The rows come from 6 hidden closed curves, with some noise, and rows from the same curve form a group. Each curve winds through 8 dimensions. The rows are also pushed far along 5 directions, which tell nothing about the answers.
In the rows, zero is written as 128.
Known rows, each followed by its group:
[135 112 150  89 139 122 124 112 109 148 143 105 110 115 124 126 161 132
 149 126 149 130] => z176
[138 111 143 134 140 168 144 100 131 106 102 100 155 150  86 152 101 155
 142 115 102 124] => z176
[140 122  96 105 149 141 117 130 140 164 144 103 121  91 117 149 139 111
 115 126 132 121] => z21
[148  39 123  97 178 179  94  31  87 127 177  58 135 160 127 116 127 109
 200  82 161 114] => z176
[135 106  98  83  97 106  86 104 127 117 144 119 126 159 139 114 114 134
 130 125 183 116] => z21
[152 102 156 135 154 127 125 137 128 147 153 137 105  75 126 168 177 122
 131 125 117 123] => z257
[132  78 117 155 115 111 111 150 141 109 153 177 130 138 137 128 139 112
 133 134 141 132] => z257
[101 107 142 160  86 153 181 104 133 113 128 171 188 191  83  67 124 117
 179 100  85 175] => z899
[124 124 110 154 126 117 145 161 153 134 131 203  87 103 188 107 188 107
 127 120  93 137] => z845
[156 128 124 143 148 122 147 131 110 158 137 147  97  90 166 127 138  96
 135 125 122 146] => z845
[141 142 164 123 155 117 112 119 117 117 109  73 133 123 131 153 106 146
 112 141 142 112] => z21
[128 175 143 151 109 132 177 153 146 144  96 155 147 100 104 132 139 146
 119 127  61 146] => z845
[138 110  30 143 152 135 139 161 135 153  87 141  98  77 168 161  91 101
  74 138 130 135] => z176
[142 107  93 177  97 125 174 142 131 147 112 190 119 134 177  89 165 124
 161 103  66 140] => z21
[157 107 124 105 118 124 119 102 108 137 176 147 124 114 126 131 147 112
 150 108 145 137] => z176
[118 133 131 106 126 128 116 137 147 152  92  85 133 112 106 145 112 142
 101 152 136 129] => z899
[126  98 138 161 121 158 163 126 128 106  94 170 144 132  98 138 112 147
 155 123  87 159] => z21
[119 173 190 115 120 120 142 110 128 127 123 109 123 147 124 100 170 154
 146 116 110 116] => z21
[116  90  89 122 134 131  97 148 143 131 136  99 151 134 106 145 112 125
 111 145 150 112] => z916
[165  88 131 106 177 153 116  76 135 126 126  66 138 129 122 141 117 113
 136 109 139 125] => z899
[124 162 158  95 106  87  77 122 149  87 126  76 159 199 126  97  77 141
 106 161 188 112] => z257
[119 106 127 160 102 117 126 117 107 118 156 162 145 158 157  87 132 113
 163 114 123 139] => z916
[124 128 136  72 126  96  50 118 138  74 143  85 128 177 109 134  99 155
 113 155 225  86] => z916
[122 116  87 163 103 127 146 145 116 131 125 146 165 153 131 113  77 108
 126 135 119 148] => z257
[109 119 112 171  93 126 166 135 110 111 129 220 125 136 154  95 136 117
 151 108  99 160] => z845
[124 149 145 100  84 106 138 119 117 112 116 161 122 143 122 113 129 156
 133 124 140 140] => z176
[ 99 158 157 101 164 158 123  99 137 107 117  41 174 156  54 136  89 131
 106 131 151 120] => z899
[128 112 125  73 116  92  56 111 131  93 162  91 151 177 120 116  75 117
 109 156 226 121] => z845
[129 165 160 129  98 115 144 154 163 117 109 153 132 146 117 121 140 147
 116 142 102 134] => z176
[ 72 151 120 113 154 149 135 165 137 130  82  55 149 150  85 145  84 137
  76 167 142 118] => z899
[135  97  92 126 159 163 143 118 101 178 134 114 103  78 140 151 140 105
 140 113 113 135] => z845
[118 161 161 149  79  58 136 191 136 121  94 188 102 126 187 112 141 148
  95 169 124 141] => z916
[141  27 152 157 102 168 155  68 113 124 142 141 185 181  93  96 137 133
 221  89  83 163] => z257
[151  46  57 133 191 157  86  95 107 149 183  81 137 101 142 154  99  64
 130 112 167 116] => z899
[ 77 152 148 160 107 127 154 174 142 129  71 149 127 124 108 128 125 158
 109 158  98 138] => z899
[122 185 148  96 126  93 100 126 111 127 140 135  82  91 169 138 140 134
  97 132 162 114] => z845
[168 131 153 120  96  61 118 130 127 118 154 189  87 126 196 105 178 126
 135 121 151 126] => z21
[165  95 137 139 150 142 144  96 121 145 141 101 149 137 137 111 125  99
 156 111 111 146] => z257
[102 104 120 134 104  90 110 170 138 119 121 155 123 142 155 120 132 124
 100 156 151 131] => z916
[157 161 204 119 106 119 158 121 124 130 116 161 100 107 128 145 184 171
 150 116  84 129] => z176
[130 137 128 114  86 104 131 152 130 151 102 139 111 129 151 120 129 146
 118 150 128 136] => z257
[123 156  57 150 148 132 143 185 160 161  87 128 132  69 145 160  88  95
  49 151 102 140] => z845
[112 175 105 129 156 126 130 179 159 134  95 143  68  86 158 156 151 129
  69 149 126  99] => z176
[146  87 117  98 130 145 132  99 104 154 141 128 114  97 124 146 144 127
 148 108 125 141] => z845
[133 166 144 120 101 123 144 118 114 117 111 128 147 138  90 134  91 152
 127 131 134 138] => z916
[133  99  94 157 119 134 161 137 126 118 106 179 127 130 137 131 118 118
 123 119 111 150] => z899
[152  91  75 131 164 146 114 126 116 141 130 105 119  77 124 184 108 119
 107 119 138 110] => z916
[129 127 101 124 155 119 101 174 165 159 101  92 110  87 145 166 118 111
  63 166 139 113] => z257
[168 171 173  90 142 111  85 114 117 130 146  57 127 110  98 167 120 168
 131 145 162  88] => z916
[173 117 170 104 150 143 130  65  79 162 178  84 133 102 115 141 146 117
 173  93 126 131] => z257
[148 141 172  99 119 155 144  65 103 121 132  98 148 145  70 126 128 167
 183  98 119 130] => z845
[134 187 150  72 140 104  93 131 142 149 121  65 108 105 135 147 115 131
  75 154 167 111] => z176
[131 123 136 152 112 121 134 146 144 118 120 147 156 124 105 142 115 130
 110 138 114 142] => z257
[119 124 180 130 135 143 142  99 117 135 154  97 168 141  87 115 146 125
 160 109 108 140] => z916
[116 121 146 171 132 122 174 157 107 131 126 160 137 121 124 128 140 113
 125 129 104 152] => z21
[105 153 119 144  97 121 142 143 158 125  72 146 126 138 148 110 105 135
  95 138 109 142] => z257
[130 161 160 113 180 122 108 122 131 127 122  86  95  95 148 148 131 120
  96 138 154 114] => z21
[120 168 177  93 132  75  92 158 128 132 113  96  89  96 156 156 145 153
  75 166 167 105] => z916
[179  77 145  79 115  95  74  61 140  94 183 165  86 160 185  82 181 113
 181  97 187 122] => z21
[125  90  88 205 119 117 165 174 140 144 135 208 130 118 179  98 154  81
 132 125  81 158] => z916
[120 129  85 122  65 100 111 134 151  70 123 172 159 216 125  77  78 137
 128 139 170 131] => z257
[133 150  87 135 120 116 122 145 134 143 133 131 141 102 129 142 101 111
  97 132 130 126] => z916
[149 116 132 137 150 124 117 125 127 122 152  94 162 135 123 140 104 108
 121 131 136 126] => z899
[129 125 110 140 154 141 104 124 137 126 134  69 175 126  95 152  77 117
 109 135 136 117] => z899
[115 109 100 141 123 139 137 158 110 159 101 106 138 111 122 158 102 140
 113 149 112 128] => z899
[115 159 143 107 124 138 112 139 132 126 117  79 154 126  66 163 115 178
 120 144 124 100] => z21
[148  88  71 112 107 105 103 109 125 109 140 167 111 143 175 107 107 106
 130 118 175 137] => z176
[125 122 151 156 145 148 142 121 108 103 120 103 174 142  82 147  92 148
 146 129 112 133] => z845
[126 122 111 153 128 144 155 125 115 115 140 141 144 158 139 108 130 119
 147 106 101 127] => z899
[153 116 151 132 141 124 119 115 102 119 155 127 129 110 125 150 132 134
 149 122 134 124] => z845
[105 134 130 112 141 141 111 119 148 105 127 113 131 145 119 117 140 135
 126 125 132 116] => z845
[101 129 123 142 166 167 141 110 124 115 121 101 147 122  81 152 105 121
 114 114 124 125] => z257
[140 117 132 122  89  95 115 138 136 105 120 140 154 166 126 114  92 136
 122 151 157 142] => z916
[118 110 101 145  82 129 158 144 130 119 103 163 142 186 148  88 123 140
 147 126  98 141] => z899
[137 148  79 159 129 108 139 186 131 159  96 142 112  94 172 138  88 104
  83 163 125 139] => z845
[133 116 133 108 141 134 109 105 111 122 173  90 145 163 125 116 135 121
 150 115 146 109] => z899
[126 193 170  71 100  90 102 135 135 125 115  97  94 149 156 118 154 175
 107 146 153  94] => z899
[131  95 158 128 163 138 121 100 144 116 135 115 128 124 119 135 142 104
 124 119 139 137] => z257
[135 124 140 116 133 103  83 119 107 115 155  89 150 133 123 147  95 128
 117 142 176 115] => z916
[136 112 112 110 123 123  76 116 122 113 167 119 134 129 119 142 119 138
 142 129 161 103] => z21
[137 105  99  88 119 105  48  86 128  84 191 151 101 156 161 108 133 118
 147 110 208  98] => z21
[142 111  78 173 112 129 143 154 123 147  96 142 149 103 145 150  82 128
 110 136  94 139] => z899
[157  43  68 153 190 158  89  97 126 135 178  89 141 130 158 129 114  67
 152 109 150 111] => z257
[180  71  34 137 164 131 116 123 137 152 154 159  83  77 196 132 157  80
 137 102 132 120] => z176
[156 133 148 102 112  76 107 116 122 119 137 133 102 136 178 111 142 124
 115 128 168 126] => z21
[138  93  65 163  82  99 124 140 137 124 166 214 140 141 174  88 126  83
 134 112 129 151] => z916
[136 178 179  43 135 111  85  81 126 130 144  45 129 135 102 129 122 146
 113 131 183 110] => z176
[128 123 110 144 106 132 144 127 102 144 137 144 138 132 134 117 113 120
 144 118 114 141] => z257
[122 146 123 134 127 124 122 147 116 129 138 142 106 116 132 133 140 141
 136 136 134 110] => z845
[176  51  96 123 162 156  98  67 114 114 142 106 126 123 145 148 107 120
 165 100 145 119] => z21
[137  83 122 128 132 140 149 109 117 145 119 138 113 139 158 112 123  99
 138 120 126 158] => z176
[138  55  95 114 165 161  81 101 127 115 155  57 167 167 103 147  74 106
 136 133 169 111] => z176
[117  85  80 115 149 140 115 134 138 131 140 134 113 129 134 125 131  96
 123 131 155 131] => z845
[129 151 144 110 120 144 122 113 123 117 106  88 140 139  77 150 117 190
 145 128 122  99] => z916
[146 107 148  85 145 157 141  61  96 146 135  90 124 117 105 135 131 128
 157  95 137 143] => z176
[130 145 175 111 126 145 137 103 115 119  95 103 135 123  86 154 121 183
 144 125 110 125] => z21

New rows. What belongs after each?
[118 139 103 172 141 125 140 186 132 147 107 121 133 121 148 135 111 119
 106 160 104 121] => z257
[135 129 171 143 136 134 138 115 104 109 135 115 157 133  95 144 118 149
 154 126 115 132] => z845
[132 123 141 129  79 109 111 130 121 112 163 175 138 143 120 114 149 152
 167 122 128 126] => z21
[125 152 138 123 115 106 116 151 114 119 131 136 124 109 121 152 117 150
 112 147 143 120] => z845
[132 145 166 140 140 105 116 142 114 134 151 134 106 104 167 128 158 125
 132 138 124 120] => z845
[140 174 195  95 156 114  98  93 112 117 143  99  98  92 135 151 133 137
 117 128 158 118] => z21
[100 162 100 115 130 110 116 160 160 138  86 106 112 115 150 130 112 125
  60 154 144 121] => z916
[122 154 135 154 144 117 147 175 137 125 111 162  88 106 151 138 163 136
 111 142 109 114] => z257
[104 136 103 160 100 109 147 160 132 120  92 183 112 118 165 122 129 134
  98 131 111 139] => z916
[123 144 160 132 131 100 127 137 104 118 135 123 135 122 127 141 113 124
 107 142 152 134] => z21
[128  88  96 134 158 146 132 138 132 143  99 104 112 129 161 138  94  94
 102 146 137 141] => z176
[124 113  86 170 164 153 143 173 152 127  80 157 112  78 134 172 102 118
  92 150  99 136] => z21
[151 111 132 135 123 119 128 123 115 108 124 134 123 147 155 133 127 145
 138 123 123 117] => z899
[129 142 133 128 121  95 127 148 137 102 133 169 106 137 158 120 139 113
 100 136 153 132] => z899
[137 147 136  91 141  95  78 127 135 133 149  64 129 137 145 126 122 121
 100 147 181 101] => z21
[124 147 113 118 182 153 146 142 129 179 117  87 120  43 117 181 127  98
  76 128 105 141] => z845
[ 92 194 174 121 121 134 141 124 136  92  73  78 173 166  73 127  73 173
 104 148 122 132] => z845
[150 156 166 101  80  78 128 131 147 128 117 192  64 138 208  84 184 140
 135 130 129 134] => z176
[121 111 119 123 146 118 123 122 110 114 148 149 101 126 158 115 138 103
 131 123 164 132] => z176
[ 95 121 136 141 136 150 117 115 124 122 116  81 180 140  80 145  76 130
 111 134 130 131] => z257
[126 175 132 160 150 126 160 153 126 125 113 132 127 116 132 131 115 118
 106 134 107 131] => z257
[135 180 200  80 144 105  99  95 119 102 133  69 127 136 108 128 141 170
 134 132 163 103] => z176
[101 132 105 144  71  92 113 157 118  98 126 139 165 188 129 101  93 151
 124 147 150 117] => z21
[142 112 134 116 106 128 143 119 122 128 120 152 137 122 105 140 117 136
 135 125 125 155] => z21
[128 124 178 118 118 117 106 117 136 101 148 119 156 144  83 140 131 147
 133 133 145 124] => z257
[158 104 130  96 135 100  90  88 123 104 146  95 128 155 154 120 115 122
 123 120 187 115] => z21
[131 140  79 105 117 104 102 134 144 116 129 139 119 132 147 109 120 123
 110 133 164 119] => z176
[119 131 150 121 158 137 121 145 142 137 128  83 144 116 104 148 133 130
 116 148 122 121] => z845
[136 167 140  96 133 115  78 110 122 102 152  87 130 135 111 148 112 156
 119 129 171  82] => z257
[128 159 194 137 137 118 140 126 123 120 102 110 135 111 111 148 125 152
 117 139 115 133] => z899
[154 136  92 172 190 156 148 165 142 157 101  97 118  73 132 168 120 117
 112 140  87 110] => z845
[129 110  59 121 173 176 138 142 161 156  90  96 104  99 125 165 104  97
  78 133 120 122] => z176
[ 62 166 172 119  77 105 141 152 128 102 120 166 152 160 101 103 130 148
 114 145 128 154] => z845
[167 122 114 145 105 124 151 113 111 138 138 165 139 118 129 125 115 116
 149 110 112 153] => z916
[120 181 160 103 139 131 131 116 144 125  98  74 148 124  89 139  96 141
  94 140 134 133] => z21
[126  94 109 146 126 139 122  89 100  88 143 136 160 169 121 105 100 132
 172 103 140 131] => z176
[127 181 225 117 138 116 178 112  97 148 137 154  83  86 135 122 204 137
 148 109  99 146] => z176
[118 101 152 156  93 145 174  87  92 101 155 203 147 159 119  85 152 127
 199  81  93 165] => z845
[138 199 165  72 138  92  82 109 140 112 121  87  98 114 156 134 122 146
  89 140 176 103] => z845
[159  85  80 135 197 144  96 136 145 141 162  94 120  91 143 159 132  83
 118 129 144 107] => z845
[148 121 164 137 161 136 137 140 130 154 135 118 116  63 105 182 165 129
 117 128 104 125] => z257
[ 92 153 130 126 135 162 134 121 146 118 100  97 151 137  70 142 115 152
 116 123 111 116] => z257
[ 99 125 181 148  92 156 172  94 115  88  89 145 178 176  60 119 106 173
 158 109  93 154] => z257
[102 158 121 148 103 113 145 162 113 136 125 150 141 130 132 124 110 123
 106 142 119 139] => z899
[125 134 126 108  85 109 125 118 123  96 117 160 131 158 120 115 114 154
 133 128 149 135] => z176
[114 174 135 140 121 117 127 129 120 112 115 133 119 140 151 114 112 139
 115 130 130 117] => z257
[142 111 125 128 121 120 111 117 107 122 170 160 103 133 150 114 156 125
 171 118 147 114] => z845
[122 167 127 122 129 127 151 148 148 147 100 121 128 122 121 117 119 119
 106 145 118 141] => z845
[112 123 132 100 109 146 149 120 113 145 105 122 136 116  91 144 122 154
 131 125 114 146] => z845
[138 176 104 112 150 114  82 118 127 123 146  86 130 107 139 145  83 116
  90 135 169 103] => z845
[113 161 139 121  80 104 161 161 125 157 119 168 103 121 137 109 184 151
 129 127 101 129] => z21
[127  95  77 189 117 134 137 149 141 126 131 159 177 140 128 114  89  96
 130 131 100 149] => z899
[136 161 186 146 154 137 158 136 105 134 115 106 139  89  96 168 135 157
 132 132  86 129] => z845
[119 113  98 110 111 111  79 108 155  68 118 107 172 185 108 120  69 138
 101 135 184 115] => z916
[160 140 165  98 101 103 117 115 125 124 165 149 125 121 117 135 157 141
 143 120 139 130] => z176
[134 165 224 114 130 134 152 118 122 125 117 149 103  88  98 154 179 173
 152 126  94 138] => z21
[131 111  77 157 107 140 131 117 138  99 140 176 150 161 136 104  97 106
 136 109 123 136] => z176
[134 117 120 122 166 128 116 119 139 111 145 111 127 133 136 129 119  93
 105 125 160 126] => z899
[108 102 118 162  92 123 166 166 135 156 104 186 110 125 160 102 175 133
 146 130  76 146] => z916
[134 120 132 178 160 175 197 150 116 173 119 168  92  71 140 158 176 109
 137 107  43 142] => z176
[130 127 108  85 147 134  81 118 138 141 127  86  92 108 141 147 132 142
 119 136 160  97] => z21
[142 135 137 136 139 130 118 117 128 122 109  74 155 145 118 133  90 145
 132 137 126 117] => z916
[156 152 157 147 177 129 166 159 123 209 134 115  86  16 158 172 199 102
 106 124  68 133] => z916
[130 137 122 131 126 143 144 113 126 141 105  99 135 137 125 121 136 153
 145 112  98 113] => z21
[147  40  39 163 176 195 156 111 133 159 114  90 172 129 118 138  65  65
 129 114  98 159] => z176
[129 132 185 124 139 124 108 103 110 134 155  95 140 113 115 145 132 130
 131 125 137 126] => z257
[155  53  69 163 106 145 170 145 122 151 121 172 141 145 157 114 130 107
 158 114  81 155] => z899
[131 147  96 159 127  72 131 203 131 150 124 185  82  84 215 116 145  92
  87 163 137 140] => z176
[101 110 121 141 140 129 127 152 130 125  86  92 150 133 117 149  89 135
  90 155 135 130] => z916
[136 103 194 108 131 109 110  76  92  96 190 117 142 170 116 103 160 123
 174 102 172 128] => z21
[127 124 183 110 121 111 140 113 105 145 170 174 101  93 150 120 202 115
 153 105 114 153] => z845
[122 190 153 114  87 106 162 184 154 153  85 156 115 105 107 136 151 165
 104 158  95 141] => z845
[130  82 104  79  86  80  58  87 136  84 193 166 121 190 163  73 131  98
 140 117 227 128] => z916
[172 126 138 131 100  94 105 110 114 121 173 183  95 118 180 117 170 136
 163 106 133 114] => z257
[128 158  97 130 111 132 126 140 157 127 107 140 132 119 122 130 115 144
 115 129 107 120] => z21
[114 154 168 116 132 124 117 125 123  93 127  63 191 181  71 137  78 147
 111 147 148 119] => z899
[111 160 181 127 121 114 142 115 118 103 127 145 119 154 137 100 136 129
 133 125 136 139] => z176
[111 155 123 150 133 108 126 177 144 104 112 158  99 134 153 127 139 137
 104 152 133 108] => z257
[135 127 162 117  96 104 147 133 111 129 125 141 137 147 136 117 127 132
 127 136 129 152] => z899
[106 161 124 109 104 117 111 135 133 113 133 162 103 124 127 123 138 144
 119 131 149 120] => z21
[158 101 145 132 123 123 165 124 100 153 127 147 110 115 165 130 150 116
 142 116 102 153] => z899
[135 163 111 137 120 125 124 126 120 134 132 122 143 112 125 135  96 130
 120 125 119 127] => z845
[152 120 115 145 127 109 131 147 118 135 141 133 144 125 141 132 101 103
 117 141 135 141] => z257
[157 157 144  81 131  90  98 124 135 149 146 162  45  64 194 137 174 111
 103 131 164 129] => z21
[124 149 142 156 149 135 130 133 147 123 102 103 145 118 122 142 107 126
 100 134 109 126] => z257
[156 117 116 130 135 124 126  92 107 131 147 154  92 110 183 110 157 117
 158  93 125 126] => z176
[140 155 133  90 125 124 111 107 121 131 152 105 130 116 106 147 130 139
 118 115 148 113] => z899
[136 102 146 139 100 130 155 131  93 163 132 145 127 114 134 132 152 144
 161 122  91 143] => z899
[116 153 197 122  83 120 142  85 133 109 111 140 150 169 112  86 135 157
 155 110 108 149] => z257
[131 104  96  92 151 112  80 132 148 102 142 103 122 145 134 140  89  97
  83 152 203 119] => z176
[112 141 138 119 141 147 131  96 101 115 134 118 130 120 112 136 117 135
 136 108 133 128] => z845
[134 152 127 125 110  92 113 148 118 145 141 108 127 125 151 125 141 138
 115 137 136 103] => z21
[107 144 118 156 133 131 140 172 118 138 113 137 109 108 141 149 142 146
 115 141 103 108] => z899
[109 124 121 100 103 123 122 119 135 121 139 141 136 149 101 111 133 127
 125 122 153 136] => z916
[101 188 159  90 113 134 141 141 129 134  80  66 134 152  98 136 121 185
 109 146 113 106] => z899
